The rows are grouped in 4 ways, from coarse to fine. Each group lies inside one group of the grouping before and may be the whole of it. The rows also spread widely along 11 directions, which tell nothing about the answers.
In the rows, 128 means zero.
Some rows, each with its group in each grouping after it:
[133 147  87 136 101 107 117 164 116 129 150 120  54 137 167 100 102 174
 144 121 150  82 123 111 157 103 123 174 120 153 126 106 115 164 139 122
 151 109 182]
tibiz Pes z875 z60
[140 156  94 157 138 134 151  70 140 152  99  96  82 143  97 165 159 143
 156 114 111 137 150 127  98 160 161 135 146 108 161 121 155 160 107  96
 124 130 189]
nikob dol z464 z215
[103 116 150 147 123 151 139 131 133 131  96 116 148  97 115 140 138  99
 149 152 143 131 159 115 100 133 134  99 133 121 125 109 130 143 140 147
 116 121 113]
nimo saze z577 z15
[164 121 128  88 150  93 149 135 112 169 119 149  90 178  70 149 146  83
  82 170  71 107  92 112 177 104 146 104 115 148 105 124  84 115 106 138
 134  83 122]
nikob dol z811 z367
[102 138 125 136 108 137  91 169 102 111 109 134 165 112 156 108  67 110
  63 132 151 113 130 150 156 103 119 113 121 147 154 127 102 172 141 158
 113  90 119]
nikob dol z154 z798
[135 124 140 137 151 109 159  96 147 109 127 138 123 155  95 138 164 142
 139 133 112  89 119 130 161 121 114 113 132 124 102 106 157  61 127 152
 150 140  91]
nimo boso z405 z751
[120 130 155 117 145 149 147 128 158 174 131 153 154  95 115 169 110  82
 124 161  99 128 120 101 138  98 112 123 103 148 129 151 154  97 107 105
 166 147 110]
tibiz fazo z707 z762
[110  99 115 147  97 136 109 121 144  66 157 106 147  88 184 145 129 152
 159 103 153 100 146  94  56 148 111 164 129 101 127  81 141 115 108 113
 103 158 132]
nikob zafom z755 z115
[131 120 127 137 129 121 132 125 122 100 148 139 114 121 135 165 116 138
 124 127 115 112 139 110 136 141 127 119 137 142 136 115 137 110 129 108
 155 144 157]
tibiz Pes z875 z124
[ 99 100 136 143  81 121 124 191  84 111 110 143 136 115 162  98  93  86
 117 136 203  97 152 134 124  90 103 115 141 148 138 105  62 168 139 179
 114  93 100]
tibiz fazo z707 z205
[147 115 126 144 151 103 137 153  63  82 128 135 126 156 119  99 102 129
  83  95 142 129 143 171 170 151 127  78 176 145 144 111  77 135 164 156
 140 111 135]
tibiz Pes z458 z919
[173 105 172 111 192 120 155 150 122 126 147 147 130 126  96 113 150 106
 151 125 101 165 114 123 125 156 117 110 149 130  85 112  94  82 135 124
 161 150 109]
nimo saze z97 z586
[158 133 124 137 167 125 113 161  57  86 120 109 142 163 116  76  78 177
  67  88 122 140 138 200 213 156 126  62 168 132 154 116 119 139 200 156
 148 124 165]
nimo saze z949 z901
[ 99 144 122 186  94 140 106 178  95  86 164 160 110  82 202 109  35 151
 119 108 212 134 154 144 121 137 100 144 128 150 182 115 116 201 144 112
 163 142 183]
nimo saze z949 z713
[131 115  98 128 125 112 142  75 165  90 148 147 141 144 137 166 138 129
 145  81 122  90 109 116  85 137  83 175 122  98 135 119 157  90  66  98
 135 156 106]
tibiz fazo z804 z482
[132 109 122  98 144 143 118 143 135 129 112  97 177 135 132  84 133 115
 121 106 109 106 104 131 132 110 102 145 128 112 102 129 116 111 126 157
 110 120  80]
tibiz Naf z437 z387
[ 98  87 174 163 115 126 177 166  90 120  93 147 134 137 133 116 131  55
 143 143 201 125 174 146 111 104 108  78 166 150 141 121  66 115 136 181
 130 143  80]
tibiz Pes z458 z450
[ 97 124 158 160 137 147 171 105 166 158  94 115 147 114 120 149 159  92
 167 149 146 124 156 119  93  96 125 128 120 120 127 128 157  87 113 140
 134 171  96]
nikob zafom z755 z781
[117 150 134  81 140 136 124 145 142 192  93 131 164 123  66 135 123  72
  62 187  64  99 103 108 190  75 143 104  92 156  99 137 125 137 136 162
 120  48  92]
tibiz fazo z317 z939
[151 139 139 134 168 151 151 142 147 178 108  81 106 117 103  94 164 159
 191 139 105 149 139 118 141 126 138 130 129 119  90 112 156 104 166 138
 151 150 146]
nimo saze z949 z901
[135  94 126 148 112 144 150 136  83 112 121 112  98 125 130 159 126 104
 142 130 149 138 178 123  87 165 150  83 183 136 167 110  90 159 136 113
 116 142 174]
tibiz Pes z458 z450
[139 122 117 115 135 135 131 136 154 131 158 122 106 112 152 128 133 147
 175 116 111 116 115  92 107 126 113 176 122 128 104 116 137 105 111 102
 151 154 140]
tibiz Pes z875 z60
[112 117 146 127 131  88 111 110 148  56 195 204 163  78 114 196 125 110
  89 138 100  89 118  69 133 162 111 134 108 146  92  86 136  80 103 120
 158 105  95]
tibiz fazo z317 z939
[122 123  76 149  64  97 126 130 120 120 132 125  50 131 149 150 130 144
 155 134 164  58 141  90 112 108 130 161 122 134 137  84 116 171 112 129
 117  95 172]
tibiz fazo z707 z205
[122 160 101 136 156 134 161  77 177 168  96 109 119 130  82 138 173 114
 160 120 102 125 122 120 100 132 148 162 122 110 118 133 147 140 103 132
 125  99 121]
tibiz Pes z458 z450
[110 151 120 172 139 117 166  93 129 109 122 156 117 163 131 155  92 136
 115 100 150 111 143 172 158 118  97 120 137 139 186 154 167 103 115 112
 185 179 143]
tibiz Pes z875 z124
[118  94 135 135  83 122 128 135 108 107 135 141 121 110 132 191 121 104
 114 159 134  84 167  89 119 127 130  87 138 153 140  98 127 119 125 121
 123 120 142]
tibiz fazo z804 z482
[ 92  89 138 169  69 154 119 168 112  93 129 104 142  83 200 133  97 142
 166 128 194  88 181 112 106 101  86 121 141 134 149 102 152 103 146 136
 127 186 133]
tibiz fazo z707 z205
[122 144 119 149 135 125 164 143 143 167 114 149  87 146 141  92 110 102
 167 118 176 131 108 140 110  94  95 175 108 126 140 136 105 165  98 128
 161 135 123]
nimo saze z577 z15
[ 99 131 128 122 112 136 110 166 135 124 124 129 146  93 147 112 108 112
 125 143 134 107 126 104 126 103 124 149 115 144 107 114 107 155 135 153
 122  85 108]
tibiz Pes z875 z124
[157 102 132 130 155 158 122 112 121  87 128  68 149 104 117 127 164 171
 164 109  93 144 152 124 102 189 148  93 178 101 114  84 149 106 161 125
 106 147 144]
nimo boso z405 z751
[139 128 120 117 143 118 152 123 122 141 122 134 105 151 107 133 134 111
 134 124 117 119 122 125 129 127 130 130 142 137 127 128 103 131 115 127
 142 115 133]
tibiz Pes z875 z60
[ 80 133 171 173 128 150 161 152 155 156  91 122 142  80 145 104 144  85
 199 141 193 145 171 116  82 105 122 149 134 139 114 128 114 138 134 166
 141 134  89]
tibiz Pes z875 z60
[103 122 122 138 106 103 174 110 139 145  93 160 115 165 101 143 150  60
 139 135 163  84 127 120 107  87 103 146 121 125 128 118  94 132  77 163
 122 103  76]
tibiz fazo z317 z939
[119 129 105 153 105 127 163  71 148 139 120 140  84 148 103 204 134 129
 138 148 123  90 147 109 119 131 127 115 119 117 168 124 176 123  94  93
 144 156 169]
nimo saze z949 z713
[197 125  47  57 144 134 118 117 123 173 127  67  95 193 102 121 122 179
 106 106  30  85  75 130 182 101 122 142 122 108 132 135 162 112 125  93
 123 132 181]
tibiz fazo z707 z205

New rows, each followed by its group in each grouping:
[148 116 125 120 126  93 106 179  60  86 147 150 113 159 137 107  84 140
  53 129 129  98 117 148 202 119 117  85 140 163 136 105  80 129 154 145
 140 104 142]
nikob dol z464 z215
[ 98 141 143 146 129 124  99 190 105  92 114 122 197 124 163  56  71 160
  75 103 156  84 132 178 222  71  73 108 118 155 121 126 152  92 191 190
 148 123  79]
tibiz fazo z804 z482
[118 169 103 159 147 130 127 111 148 105 149 142 146 121 153 117  79 159
 119  70 139 121 116 157 142 128  85 172 117 124 160 140 177 128 114 105
 173 161 144]
tibiz fazo z317 z939
[105 174 115 144 138 121  99 114 158 107 124 129 148  94 107 114 128 162
 101 140 110  93 114 123 170 130 148 136 107 136  98  97 157 155 156 165
 126  44 112]
nimo boso z405 z751
[ 68 166 105 163 115 133 131  74 209 120  82 126 164  92 115 128 161 109
 173 115 158  99 121 118  62 120 119 199  95  81 110 109 155 169  90 157
  94  74  77]
nimo saze z97 z586
[117 158 172 162 193 123 225  70 192 200  89 162 112 142  66 155 187  68
 196 137 131 161 140 129 105 118 128 144 127 133 115 165 147  79  86 132
 194 162  84]
tibiz Pes z875 z60
[120 158 114 130 173 127  90  80 173  69 123 107 200  88  93 121 148 175
 113  90  74 119 110 130 137 175 134 141 120  90  89  96 181 116 154 142
 111  85 103]
nimo saze z97 z586
[172 121 106 101 157 103 142  96 116 125 143 154 118 153  82 166 140  91
 102 106  81 138 111 121 108 172 143 124 151 123 135 120  86 148  90 100
 133  87 141]
tibiz fazo z804 z482
[162 121 145 134 150  92 160 179 106 159 133 149  70 122 114  80 162  80
 180 119 166 161 132 107  86 143 144 158 156 150  84  94  23 176 120 155
 145  73 121]
tibiz fazo z804 z482
[147 122 114 124 159 119 128  74 142  89 146 130 146 114 101 162 157 123
 128  95  91 132 125 107  89 196 144 143 151 103 118 113 125 129 102 109
 127 115 131]
tibiz Naf z437 z387
[109 161 130 126 160 181 129  92 157 151  98 116 200 100  94 149 104 102
  92 141  88 154 123 150 124 139 145 102 127 118 161 157 165 161 125 120
 120  98 114]
nimo boso z405 z751
[108 128 139 164 115 153 112 131 135  99 154 139 138  54 167 166 108 112
 153 125 154 157 157  91  49 172 132 148 137 128 151 108 122 168 102  88
 128 140 161]
nikob dol z464 z215
[101  96 133 137  65 156  87 180 143  96 182 133 140  31 213 154  96 123
 171 144 163 107 152  47  52 133 105 173 115 145 116  82 124 147 114  98
 120 137 142]
tibiz fazo z804 z482
[162  61 110  68 122 133 134 129 107  98 129 117 150 189 124 146 118 113
 101 123  84  80  95 133 133 110  81  97 137  99 136 116 115  71 103 112
 101 165 104]
nimo saze z97 z586
[144 136 104 126 133 133 134 115 135 123 139 117 109 151 135 124 113 163
 126 122 113  95 109 137 154 115 109 135 125 124 138 119 156 115 124 119
 142 139 141]
nimo boso z405 z751
[166 115 123  60 136 113 140 183 131 217 128 129  81 143  88 111 147  92
 124 189  72  90  83  75 177  59 134 136  95 162  63 119  86 114 126 147
 138  74 113]
tibiz fazo z707 z205
[143 117  98 111  96  94 155 156 107 174 109 129  57 190 114 118 126 123
 119 159 133  49 112 124 192  47 105 125 110 154 125 121 111 112 125 153
 143 110 132]
tibiz fazo z707 z205
[146 167  90 133 165 149 150  87 168 174 103  84 101 123 103 119 162 138
 190  91 102 162 125 124  73 160 159 184 144  98 128 133 135 178 108 102
 128 113 169]
tibiz Pes z875 z60
[138 165 134 141 173 109 128 152 155 130 156 128 105 105 134  86 132 177
 161 108 114 126 110 115 170 122 118 175 113 151  75 113 150  98 158 136
 188 132 133]
tibiz Pes z875 z124
[130 104 131 108 126 125 129 150 116 120 131 131 149 135 134 125 117  98
  96 139 123 109 116 124 124 104 120 120 126 129 125 114  95 122 118 138
 116 120 105]
nikob zafom z755 z781
[109 147 206 185 188 138 127 205 113 103 148 158 170  56 161  51  79 133
 139 113 184 190 152 159 163 140  99 110 136 165 103 120 122 116 199 163
 203 155 103]
nimo saze z577 z15
[105 100  96 131  99 172 166 101 173 165  76  71 131 135 141 127 171  98
 214 117 151 104 140 109  34  97 105 178 130  82 136 127 138 127  79 133
  79 162 101]
tibiz Pes z458 z450
[130 135 118 161 135 145 131 120 112 111  98  82 132 139 137 112 129 164
 141  95 139 129 157 158 130 138 124 112 157 112 156 117 152 125 148 130
 121 162 155]
nikob dol z464 z215
[152 113 138 144 142  78 138 137 118  88 163 157  87 140 130 133 150 142
 139 118 132 105 119 110 143 144 115 141 130 137  91  85 104  82 117 136
 157 134 128]
nikob dol z811 z367
[ 96 123 127 168 112 128 112 149 115  62 127 138 161 101 164  92 102 135
 136  92 193 123 143 143  98 149 100 146 139 108 134  91 103 167 137 164
 116 109 108]
nimo saze z949 z901
[106 126 125 143 101 139 134 139 128 127 138 150 129 102 150 152  90  89
 129 131 156 119 141 108  94 118 107 143 122 140 158 122 116 161  96 113
 138 131 136]
tibiz fazo z317 z939
[ 99 134 146 160 124 107 153 118 132 100 147 201 128 116 138 165  98  79
 118 122 173 125 138 124 105 135 111 140 129 150 154 135  96 146  90 118
 168 120 113]
tibiz Pes z875 z60
[144  95  77 125  76 123 124 108 124 101 148 105  62 140 136 174 149 165
 167 136 121  72 138  76  90 151 133 143 133 101 131  71 137 140 107 101
 101 132 187]
nimo saze z949 z901
[122 140 157 174 153 103 136 131 127 103 121 126 133  97 106 122 152 153
 143 122 139 115 164 128 166 143 135 102 146 146  93  95 151  88 179 169
 162 122 119]
tibiz fazo z707 z205
[153 141 113  89 162 145  98 131 133 139 160 121 147  95 117 138 105 127
  88 129  60 139 102 100 137 160 150 137 122 138 118 135 129 154 128  95
 137  95 158]
tibiz Naf z437 z387
[134 129 119 162 131 147 162 106 114 118 131 139 106 153 147 144  91 125
 137 106 161 137 137 166 106 138 106 119 154 123 200 141 134 148 100  96
 154 172 157]
nimo boso z405 z751
[138  96 138 151 136 135 108 160  52  51 127 111 151 131 145 102  86 156
  91  98 148 137 163 170 156 170 118  52 181 127 159  96 111 141 188 143
 126 143 155]
nimo saze z577 z15
[133 133 146 137 156 103 121 165 131  89 184 177 121  68 149 107 119 103
 154 102 150 170 114  91  70 179 132 184 139 146  87  96  48 176 112 123
 158  81 122]
tibiz Pes z875 z124
[117 128 146 123 139 178  94 156 146 126 165 132 191  35 169 146  72 114
 124 125 106 161 125  95  99 145 113 145 119 138 136 133 150 141 128  84
 148 146 141]
tibiz fazo z707 z762
[111 165 107 139 123 138 137 131 127 161 106 130 103 123 122 135  93 105
 115 137 136 129 133 134 127 117 149 139 124 148 162 142 113 202 123 119
 140  86 166]
tibiz Pes z875 z124
[147 136 100 125 115 125  93 152 123 129 160 118  83  96 152 143 105 157
 124 138 108 118 124  87 125 143 147 152 116 146 125  98 123 160 125  96
 133 113 193]
nikob dol z154 z798
[142 122 114 142 121  82 125 138  86  86 139 150  97 146 124 123 116 137
  99 107 144  91 129 138 169 136 122 111 148 145 129  95  93 138 143 151
 142  95 143]
tibiz fazo z707 z762
[ 98 108 155 128 133 116  98 101 153  61 137 153 189  59  89 177 164 104
 111 155  93 109 135  69  99 185 152 103 121 115  69  68 127 125 136 155
 103  57  81]
nimo saze z577 z15
[130 127 152 124 144 140 159 141 145 160 132 155 122 119 121 124 127  82
 149 155 137 137 112 115 106 110 117 138 122 138 119 129 100 136 101 131
 145 117  96]
nimo boso z405 z751
[147 118 133  95 125 112 108 182  95 145 121 126 113 127 108 118 126 102
  84 171  97 109 117 105 168 111 154  98 125 158  92 100  71 147 148 158
 112  65 129]
nikob dol z154 z798
[140 119 118 132 126 123 126 137 113 127 128 115 111 111 119 143 131 131
 135 131 118 117 145 112 127 141 143 115 146 137 124 103 121 139 143 130
 131 111 155]
tibiz fazo z707 z205
[104 108 120 148  83 143 119 154 106  94 128 117 124 109 180 131  94 127
 143 117 176 104 159 119  96 124 112 135 148 135 158 111 109 160 128 126
 118 138 148]
tibiz Pes z875 z60
[129 174 123 185 148 114 180 130 158 184 127 142  54 134 152  97 118 145
 205 100 185 131 130 141 135  85  92 195 113 144 139 144 155 123 111 114
 209 185 153]
tibiz fazo z707 z762
[137 101 159 112 157 156 107 146 116  91 149 141 188  67 120 146 109  87
 113 130 105 177 134 108  76 189 140  98 154 118 121 107  90 156 134 107
 112 109 124]
nimo saze z97 z586
[139 102 116 107 115 134 130 147 128 137 105  95 114 141 124 113 144 130
 153 141 120  93 120 114 126 100 115 126 125 114 107 102 121 118 135 140
 104 125 123]
nimo saze z97 z586
[132 150  88 138 115  96 132 146 114 128 134 151  66 166 138  92  91 141
 115 114 159  91  97 144 157 103 106 163 108 135 142 113 101 182 118 135
 151  93 151]
nimo saze z577 z15
[ 79 137 137 199  97 118 136 123 132  98 112 125 118 105 158 130 131 141
 153 125 198  82 178 126 135 112 115 131 131 145 136 110 156 122 142 162
 146 144 123]
tibiz Naf z437 z387
[157  69 185 110 147 142 148 200  68 132 142 127 134 132 144 113 102  89
 112 152 137 156 151 131 133 114 119  63 161 159 132 119  67  94 149 130
 143 175 125]
nikob zafom z755 z115
[104 163  91 145 112 147 142 109 159 172  98 103 104 112 121 138 132 119
 149 138 133 111 139 112 103 112 148 160 114 129 144 132 143 181 115 124
 119  95 154]
tibiz Pes z458 z450
[ 78 144 168 147 149 140 132 110 154 119  79 152 212  85  83 138 132  63
 101 149 135 138 143 141 115 133 135  99 123 121 118 126 122 148 136 173
 112  69  58]
nimo saze z97 z586
[141 136 125 119 158 137 144 119 141 160 111 120 119 140  97 126 129 128
 128 138  96 129 114 129 150 122 127 117 118 124 123 131 149 122 135 122
 149 131 135]
nimo saze z577 z15
[ 94  94 135 156  84 143 155 105 121 112  78  94 126 143 125 177 152 130
 153 154 147  68 192 119 134 104 125  73 153 129 150 112 167  78 144 150
 112 165 127]
tibiz Pes z875 z60
[127 125 150 110 151 154 123 171 167 158 158 141 140  68 147 107 115 108
 168 150 116 150  97  80 100 116 105 174  92 132  83 118 123 128 118 112
 157 134 108]
nimo saze z577 z15
[127 140 150 146 150 101 125 168 128 119 128 143 113  95 114  83 145 121
 151 134 154 137 128 116 126 140 140 140 129 141  73  85  79 158 157 170
 136  67 112]
nimo saze z97 z586
[123  92 131 103 102 163 101 177 142 128 171 122 154  64 185 143  91 122
 148 144 119 106 121  70 100 104  90 157 109 134 112 112 139 106 116 100
 133 157 129]
tibiz fazo z707 z205
[125 137 106 127 134 128 142 118 115 138  85 106 129 155 108 109 133 110
 125 109 133 122 135 151 120 126 139 129 153 120 144 131  94 173 127 152
 110  84 126]
tibiz Pes z875 z60
[106 132 140 141 123 148 127 156 148 144 132 117 149  99 163 115 101 120
 129 142 145 117 131 121 125  84 110 150 102 137 132 128 146 117 128 127
 141 155 121]
nikob zafom z755 z781
[118 144 109 112 123 131 101 128 149 119 153 140 152  98 127 150 101 130
  96 133  93  92 107  95 147 117 115 150  97 138 117 113 156 131 117 117
 136 101 130]
tibiz fazo z317 z939
[103 152 144 164 124 135 138 151 129 145 104 140 120 109 130 121  99 115
 128 151 164 123 149 140 145 102 123 116 116 149 144 129 132 156 148 138
 151 119 136]
nimo saze z97 z586
[136 158  91 172 115 131 110 144 104 119 138 108  76 120 176 115  79 179
 134  97 163 130 149 145 130 138 129 150 136 138 176 118 138 177 136  99
 150 150 212]
nikob dol z154 z798
[121 115 140  98 142 177 114 133 172 151 134 112 196  63 134 150 122 103
 145 139  85 135 119  86  93 122 113 145 109 116 107 133 161 101 116 110
 124 140 102]
tibiz fazo z707 z205
[111 130 126 102 141 132 114  62 196 118 144 136 186  84  89 214 159 111
  97 162  46  96 111  65 100 146 151 137  87 112  97 109 178  89  91 105
 112  98 101]
nikob zafom z755 z115
[130 173 109 108 129 135 117 178 163 196 153 154  89 110 151 100  69 129
 126 158 122 112  76 107 161  63 104 192  62 159 118 145 133 164 115  99
 173 110 154]
nimo saze z97 z586
[109 126 151 170 104 131 164 178 116 160  96 126  78 138 154  93 114 116
 180 151 206 110 159 138 135  68  97 126 125 149 139 121 116 131 144 153
 153 163 133]
nimo saze z97 z586
[136 106 137 122 122 118  77 214  72  50 184 139 141  90 187  87  64 160
  92 108 142 120 127 122 159 147 109 118 149 164 113  88  79 142 176 139
 144 111 147]
tibiz Pes z875 z124
[148 124 115 126 151 114 118 133 114  90 148 124 144 140 142 103 108 149
  99  87 121 127 111 151 129 143 113 142 136 117 131 112 110 125 125 124
 133 131 128]
nikob zafom z755 z115
[173  92 142  92 166 103 140 150  85  96 167 165 138 141 104 131 121  85
  97 107  97 147 106 124 128 163 113 106 159 136 112 106  60 113 113 124
 144 118 113]
tibiz fazo z317 z939
[103 109 133 116 102 128 120 142 144 110 150 158 138  96 144 164 116  95
 125 157 126  94 122  75 107 114 118 145 108 145 109 107 111 126 103 126
 129 103 106]
tibiz Pes z875 z124
[139  87 133 128 116 117 144 164 100 101 135 138 121 164 164 104 116 112
 138 108 163 107 120 135 119 103  76 136 138 125 134 111  87  97 101 136
 130 172 103]
nikob dol z464 z215
[143 120 124 155 121  76 131 134 103  86 143 148  73 144 130 136 145 143
 129 120 153  99 140 117 139 145 130 125 144 141 114  80  94 118 125 146
 140 120 143]
nikob dol z154 z798
[115 112 171 143 148 151 139 145 149 112 163 146 157  76 164 148 113 122
 167 125 135 144 146 100 106 137  98 138 131 144 118 129 152  71 126 103
 177 196 115]
tibiz Pes z875 z60
[168 141 141 128 187 124 106 122 119  85 165 119 139  92  94 130 137 181
 109 121  64 151 128 121 165 202 164  89 156 136  94  90 146 115 177 122
 150 101 158]
nimo boso z405 z751
[138 100 179 117 153 106 170 168 130 153 155 200 103 134 114 136 123  61
 134 173 138 129 103  99 140  99  94 116 105 161  95 123  85  88 104 131
 185 146  84]
nimo saze z577 z15
[ 86 148 136 157 118 140 130 129 129 120 116 147 151 104 141 147  85 111
 102 136 151 111 152 136 147 113 121 117 125 151 160 142 142 148 135 134
 148 117 127]
tibiz Pes z875 z60
[147 128 115 144 146 146 120 143 113 114 133  90 135  94 148 101 115 160
 159  83 134 154 146 137 104 161 126 138 160 117 134 111 132 148 153 117
 136 144 165]
tibiz fazo z707 z205
[144 123 145 120 152 101 130 183 125 144 117 122 113 128 124  64 159 109
 153 133 135 129 105 114 136 107 124 156 119 135  60  93  68 121 135 181
 127  86  89]
nikob dol z811 z367
[119 114 108 109 133 135 108  77 136  61 153 146 195 122 110 201 105 129
  53 115  65  90 119 123 145 161 117  95 130 119 152 126 169  89 114 100
 121 127 120]
tibiz Pes z458 z450
[142 131 129 117 135 153 110 149 140 156 149 100 123  69 127 150 122 151
 145 157  82 126 141  79 140 134 148 124 120 150 106 112 166 117 157 103
 148 129 172]
tibiz fazo z707 z205
[104 125 121 141 126 117 135  76 152  89 119 146 157 131  97 171 137 128
 105 126 113  90 129 125 135 141 115 115 116 106 132 113 164 105 113 138
 126 119 104]
nimo saze z949 z713
[101 139 131 155 118 153 149 123 121 153  93 125 151 123 131 150  88 102
 109 133 150 119 157 155 144  96 111  97 132 137 183 154 158 136 131 128
 145 148 136]
tibiz fazo z707 z205
[130 146 148 134 170 102 189 113 144 174 108 174 107 154  64 142 152  62
 118 151 120 134 121 132 149 115 138 115 126 153 115 146  95 118 109 150
 167  98  96]
tibiz Pes z458 z450
[161 109 103 101 138 162  80 173 110  78 167  81 164 108 187  62  85 187
 129  81 110 128  96 137 120 145  98 155 146 107 122  97 124 138 149 119
 108 139 139]
nimo boso z405 z751
[127 152 145 158 153 146 160 185 139 187 111  98 103 113 155  46 122 136
 203 109 174 153 140 141 132  82  96 172 127 144 110 129 132 122 150 150
 173 174 126]
tibiz fazo z317 z939
[151 139  77 124 129 136 102 139 127 114 149  79 111 119 162  98 109 180
 131  90 113 121 113 126 111 137 134 176 127 108 135 104 134 164 133 104
 116 126 183]
nikob zafom z755 z781
[120 134 135 128 138 101 175 124 140 166 129 188 101 160  93 162 124  64
 103 164 125 100 111 113 158  85 118 123 105 162 129 145 105 110  93 136
 167 108 101]
tibiz Pes z458 z919
[125 127 112 126 122 135 128 130 121 120 115 129 135 145 132 130  90 127
 103 126 130 103 121 150 148 107 102 117 122 123 157 133 138 138 126 117
 130 135 137]
nimo saze z97 z586
[127 153  82 115 136 164 118 103 178 164 112  76 128 124 127 123 125 173
 153 123  81 104 103 117 131 109 117 169  92  97 125 130 206 130 125 101
 126 141 153]
nimo saze z577 z15
[130 105 120 140 117 137 162 110  98 141  81 101 124 167 105 154 126 109
 124 126 136 105 164 157 137 111 120  74 162 121 174 136 137 117 131 137
 122 153 140]
tibiz fazo z707 z205
[147 141 146 140 176  77 179 103 132 151 105 140  92 179  55 130 184 113
 116 144 108 107 129 141 181 111 151  99 131 142  92 114 118  77 139 167
 157 112 105]
nikob zafom z755 z781
[118 135 114 129 164 132 125  99 145  90 115 118 197 130 105 115 130 131
  99  85  98 118 113 152 142 144 114 127 138 106 120 125 146 103 133 153
 118 110  86]
tibiz Pes z458 z919
[153 115 126 126 152 109 116 144 101  77 153 133 131 130 120 112 118 162
 110 108 114 123 123 134 158 163 122 108 146 123 108  90 116 119 157 141
 141 116 139]
nimo saze z949 z901
[125 153 112 159 140 126 175  61 182 169 106 109  87 139  99 174 172 132
 175 134 122 112 144 110  89 123 146 160 113 110 138 126 177 110  90 104
 142 154 150]
nikob zafom z755 z115
[139 108 125 110 152 140 139 121 113 132  85  99 174 141  94 114 142 100
 118 105 106 133 133 152 124 133 126 100 159 105 129 126 109 126 137 158
 103 108  99]
tibiz fazo z707 z205
[125 166 126 166 153 105 137 156 134 141 140 138  90 106 147  67 122 136
 158 101 173 136 125 129 131 127 123 186 125 150 106 121  98 170 135 149
 170 104 135]
tibiz Naf z437 z387
